The rows of a group lie close to one hidden flat surface of 14 dimensions, which passes through zero. Surfaces can cross.
(in the rows, 128 means zero)
Known rows, each followed by its group:
[120 139 113 159  98 144 131 193 131 135 123 107 135 115 123  89 104  65
 154 127] -> Ges
[124 114 126 134 111  99 151 125 127 106  97 158  66 169 154 162 100 140
  69 179] -> Zovik
[177 164 112 134 144 106 136 104 106 161 109 168 134 105 127  77 166 103
 112  75] -> zapu
[105 113 140 104 121 103 156 106  52 113 179 163 112 153 134 115 174 123
 143 148] -> zapu
[154 112 148 167 143 131 104 179  99 139 184 101 155 145 139  96 187 137
 130 123] -> ker
[108 166 153 124 146 141  65 110  99 181 105 110 149  99 135  76 160 145
 122 179] -> Zovik
[137 140 143 173 103 114 141 190 112 122 186 123 141 135 130 116 144 105
 144 143] -> Ges
[111 137 128 140  87 147 135 107 161 112 129  92 120  81 153 167 121 121
 170  83] -> zapu
[143 107 144 170 157 117 134 119 121  79  97 184 115 114 168 133 156 137
 106  47] -> Zovik
[101  79 109 136 133 101 154 106  66 102 178 158  26 117 151 112 129 105
 102 154] -> Ges
[135 129  96 106  97 121 104  69 114 108 116 128 139 103 145 212 188 141
 103 103] -> ker
[124 186  97 117 109 122 139 119  80 118 209 169 134 143 206 173 170 162
 109 109] -> Zovik
[153  95 152 161 126 106 110 156  79 122 141 184 164 133 135 152 161 166
 180 159] -> ker
[ 55 153 116 113 128 105 171 167 136 104 158 100 192 183 148 165  98 123
 110  99] -> Ges
[155 184 142  90 103 124 147  94  45 139 175 137 115 120 197 118 135 143
 100 108] -> Zovik
[156 175 131  99 130 152 177 114  72 122 122 126 109 113 154 120 120 104
 136 116] -> zapu
[102  95 150 157 123 118  89  76 136 158 129 130 110  99 121  94 157 167
 130 109] -> Zovik
[132  91 153 126 103  99 105  65 107 130 168 112 123 123 122 121 229 146
 142 117] -> Ges
[135 144  86 100 139 191 115 137  83 140 120 143  91 118 163 156 146 137
 101 118] -> Zovik
[127 155 101 158 133 197 107 115 132 105 106 100 188 102 157 107  79 137
 172 125] -> ker
[158 183 160 138 127 178 105 155 121 136 129 159 147  98 144 184 109 197
 100  74] -> Ges
[178 129 141 150 177 145 118 147 223  96 111 104 107 116  99 148 100 124
 120 154] -> zapu
[133 126 151 139 167 116 148 178 127  88 142 173 135 116  90 189 113 134
  94  88] -> Ges
[126  77  93 107  97  91 116  64 130 152 114 133  76 102 131 132 142 114
 149 140] -> Ges
[101 137  93 126 149 181 146  93 140 136 105  88  94  91 112 154 187 104
 155 128] -> zapu
[118 128 184 143 114 133  93 109 122 103  66  90 120 148 185 113 122 154
  45 136] -> Zovik
[152 120 137 136 113 148 120 137 155 155 126  80  94 157 129 102 127 142
  72 100] -> ker
[166 132 134  81 126 122 100 162 136 162 144 155 112  92 108 180 130 137
 139 118] -> ker
[125 156 113 148 118 111 126 128 141 152 121 123 177  90 150 137  45 148
 135  90] -> zapu
[157 169  89 148 100 127 162 127 120 139 127 188 180 132 142 134 151 127
 193  83] -> Zovik
[162 150  89 201 145 146 152 142  88  98 123 163 187 134 133 133 102 138
 169 184] -> ker
[173 146 114 115 161 144 129 147  91 140 142 169 123  70  97 173 169 113
 186 156] -> Zovik
[122 164 115 104 136 131 154 123 151 133  87 125 191 195 124 114 147 130
 126 125] -> Ges
[165 136 192  96 114 129 141 192  94  75 148 136 134 156 131 107 116  86
 126 125] -> zapu
[ 99 134 140 123 102 195 102 141 110 124 111  51 150 106  91 175 173 118
 145 184] -> ker
[192 113 155 120 216 122 114 151 154 118 111 133  99  98 105 123 118 111
 154 206] -> zapu
[136 139 118  83 154 110 158 129 149  89 128 185  81 152 117 136  86 104
  87 130] -> Zovik
[149 112 133 102 113 169 105 148 140 168  43 171 115 128  80  84 145 108
 165  97] -> ker
[103 102 138 143 134 191  93 131 141 127 115 110 105  75  84 115 113 128
 165 128] -> Ges
[163 135 190 105 136  71 155 109 161  74 156 109 152 124 109 124  72 111
 119 115] -> Zovik
[161 127 181  94 136 173  90 113 114 128 150 111 131 158  81 106 126 183
  87 155] -> zapu
[ 87 129  83 158 104 135 138 113 126 132 109 170  95 165 171  79 161 107
 151 146] -> Ges
[172 152 130  92 134 139 107 183  95 169 126  49 179  96  96 103 131  66
 119 125] -> Ges
[173 170 122 146 189 156 125 132 184 122 123 135 113 137 108 147  95 165
  56 141] -> zapu
[151 102 113 150 100 116 136 160 160 114 130 150  85 154 138 143 131 110
 153 175] -> zapu
[147 154  98 107 154 100 169  83 119 163 116  57 125 116 149 103  87 105
  87 128] -> zapu
[165 100 123  64  96 113 122 118 120 125 142 148 125 135 162 110 113 108
 155  65] -> ker
[179 133  77 119 117 176 112 124 135 178  94  96 103 130  76 152 103 148
  61 159] -> Zovik
[ 63 130 147 115 130 141 106 161 142 131 101 130 112 131 177 136  79 142
 155 191] -> Zovik
[184 151 153 154 142  86 157 140 138  96 139 119 189 129 120 121 112 110
 116  90] -> Zovik
[123 118 145  83  49 160 145 113 125 121 125  95 120 145 128 134 120 116
 177 112] -> Zovik
[141 202 178 111 108 145 135 150 150 135 176 105 189 125 106  75 142 101
 206 135] -> Ges
[124 179 155 121 160 158 109 166 157 130 142 146  97  81 114 174 153 129
  93  97] -> ker
[128 156 118 113 115 184 119 158 109 135 102  72 147 140 143 118 126 109
 101 126] -> ker
[119 126 120 160  98  81 117 136 156 144 168 141 142  71 150 154 110 130
 185 105] -> zapu
[149 130 151 126 119  95 127 107 101 104 180 169 137 127 210 124  94 175
 133  76] -> ker
[ 55 149 158 136 127 125 107  49  96 149 128 138 139  83 122 109 181 158
 152 129] -> ker
[102 140 112 125 120  97 109 153 101 183 133 175 152  95 124 151 107 147
 136 117] -> zapu
[ 80  60  97 112 156 134 133 109  82 135 147  99  82 131  75 109 171  97
 123 176] -> Ges
[143 153  95  77 101 144  99 131 167 168  47 131 154 139 145 159 149 120
 157 141] -> Ges
[156  92 148 143 129 105 128 127 136 125 140 105 133 126  94 147 131 139
 122 141] -> Ges
[ 91  81 115 117 149 122 109 158 186  89 171 176  84 123 165 138 141 115
 176  83] -> ker
[114 105 132 113  98  90 133 197 150 117 121 123 111 152 124 147 136  72
 112 127] -> zapu
[152  99 104 137 167  89 102 160 148 135 191  85 174 127 150 113 125 123
 134 117] -> ker

New rows. What belongs after each?
[197 159 159 119 114 162 165 111  96  94 117 112 159 152 129  58  75 109
 139 111] -> zapu
[139 133 139 131  86 134 147 129 152  85 123 177  95 171 114 139 162 120
  89  78] -> zapu
[157 107 143 144  45 138  84 128 178 137 162  99 127 155  97 102 178 132
 121 111] -> zapu
[134  74 135 133 154 105 136  92 128 119 102  92  78 142 136  87  73 129
  40 108] -> Zovik
[164 144 147  74 105 111 162 149  97 147 101 125 145 117  75  96  88  65
 130 103] -> zapu
[ 93 131 168 150  70  78 110  87 150 107 153 110 125 183 148 130 161 163
  60 156] -> Zovik
[170 102 112 167  64 103 146 129 147 149 116 145 114 107  71 100 112  85
 163 108] -> Ges
[156 121  91 209 133 131 106 126 207 129 140 151 133 147 119 122 121 164
 142 164] -> zapu
[ 45 120 141 105 152 136 129 180 114 124 197 102 101 158 152  71 121 102
 103 107] -> Zovik
[106 136 115 159 148 134 154 107 143  99 123 180 151 123 132 163  53 181
 148 123] -> zapu
[174 116 118 132  93 143 132 156 130 134 107 213  63 152 129 151 113 144
 150 184] -> zapu
[128 132  94  92 143 165 138 160 125 158  65 154 147 131  39 181 155 116
 124 114] -> Ges
[152 124 170  93 130 144 106 175 115 107 139  85 125  70 110 144 120  77
 135 104] -> Ges
[108 107 130 138 134 126 170 161 137 104  97 171 106 141 170 117  54 122
 162  78] -> Zovik
[151 151  95 156 155 128 134 123 123 135 132 108 116 139 173  96 175 106
 109 139] -> zapu
[136 133 163 170 152 133  75 178 132 108 160 122 145  87 173 143 162 138
 134 126] -> Ges
[ 91 176 102  98 117 140 175 199 101 123 142 143 127 180 154 170  97 114
 107 152] -> Ges
[136 133 149 118 167 127 135 172 142  77 121 117 155 129 118 136 128  84
 136 130] -> Zovik
[ 85 128 169 152 136 174  64 132 130 133 110  78 162 105 157 126 166 168
 125 110] -> ker
[122  90 124 105  97 142 141  74 123 128 110 112  81 133 103 126 169 115
 164 150] -> zapu
[176 120 186 133  67 148 120 137 166 101 112 118 116 125 113 131 128 120
 166 118] -> Ges
[ 90 147 120 109 132 133 169 178 104 116 145 164  88 170 157  96 120  87
 132 139] -> ker
[163 131  83 106 141 125 110 112 114 119 140 138 189 101 130 111 146  91
 179  92] -> ker
[116 112 115  71 145 141 117 120  86 124 108 122  89 128 143 137 179  96
 105 139] -> Ges
[180 156 124 177 150 141 142 158 141 112 129 188  99 118 108 163 151 140
  99 116] -> ker
[110 122 105 140 109 102 117  94 165 131 135 125 165 141 107 126 158 134
 163 142] -> Zovik
[165 100 171 170 138  93 137 144 166  77 146 159  96 138 129 127 124 127
 150 169] -> Ges
[ 88 117 110 177 161  93 134 151 125 146 164 157 123 134 148 106 126 143
 118 120] -> Zovik
[103 117 163 135 161 164 113 118 170 102 115 128 148 152 102 144 150 174
 152 148] -> Ges
[102 142 101 112 166 158 168 105 113 116 120  88 116 178 129 137  98 148
  61 165] -> zapu
[153 133  78 121 180 174 116 166 149 142  77  94 177 113 107 133  88 102
 150 142] -> Zovik
[129 143 152 143 147 131 109 141 102 144 197  86 145 105 149 139 106 174
 114 152] -> Ges
[115 146 106 143 151 151 103 103 178 110  54  92 148 104 100 167 151 113
  78 114] -> ker
[148 109  78 132 148 110  86 157 114 170  86  75 146  88 150  88 127  61
 107 132] -> Ges
[121 163 135 100 158 110 154 136 100 125 185 162 128 124 124 174 124 155
 112 129] -> Ges
[173 156 125 128 207  73 140 130 107 103 138 137 182  88 148 160 112 108
 162 193] -> Zovik
[162 175 140  99 129  90 136 153 130 152 170 114 176 125 127 130 146 106
 158 152] -> Ges
[102 185 133  68 116 148 129 166 157 129 120 128 178 132 141 193 119 134
 155 109] -> Ges
[153 184 147 104  94 172 112 147 124 146 153 145 157  99  93 135 168 124
 173  98] -> Zovik
[ 80 141 177  99 149 124  96 136 133  76 165 150 115 114 159 158 170 129
 139 145] -> Zovik
[157 132 143 132 178 138 153 114 137  92 153 107  95  85 137 133 167  91
 188 161] -> zapu
[122 182  98 133 102 151 150 131 111 166 183  77 180 111  80 109 129 111
 141 112] -> zapu
[144 106 129 143  87 121 156 110 123 116 131 120  84 162 127 160 124 147
  96 157] -> ker
[117 160 115  89 131 116 136 124 152 139 117 139 160 129 124 131 136 110
 163 122] -> Ges
[127 128 147 131  86 191 108 176 156  98 125 107 122 146 118 154 131 126
 143 134] -> zapu
[103 156 124  45 126 155 136 161 135 130 116 152 127 128 103 195 163 107
 171 145] -> Ges
[161 152 157 171 115  81 141 148  99 138 146 123 155 120 141 154 128 147
 127 178] -> Zovik
[125  52 106 134 133 155 160 145 119  94 100  95 108 124 145 151 115  99
 173  92] -> Zovik
[ 59 160 133  79  84 191 102 125 117 143 149  68 147 129 184 160 127 161
 151 120] -> Ges
[171 143 187  76 187 127 100 146 132  99 147 102 115  94 148 138 102 115
 130 179] -> Ges
[139 133 118 123 103  84 137 120 120 164 206 160  95 106  99 149 171 127
 154 153] -> zapu
[151 165 136 145 175 108 143 125 117 119 164 125 153 106 159 118 101 137
 117 117] -> zapu
[165 171 151 137 137 149 120 185  84  96 166 123 184  99 165 184  77 154
 146 160] -> ker
[ 94  91 182 159 135  88 153 135 135  93 113 188  85 174 147 105 143 142
 111 112] -> ker
[ 88 132 103 116 231 153 155 100  86 126  85 113 131 114 137 129 123 127
 132 172] -> zapu
[ 61 151 162 117 144 114  87 123 179 113  96 190 108 133 149 126 111 153
 131 180] -> Zovik
[121 113 124 152  80 122 100 225 167 133 117 174 168 171  58 121 128 103
 128 121] -> zapu
[ 80 118  82 149 142 114 105 150 105 174 121 139 169 145 119 110 148 136
 118 150] -> zapu
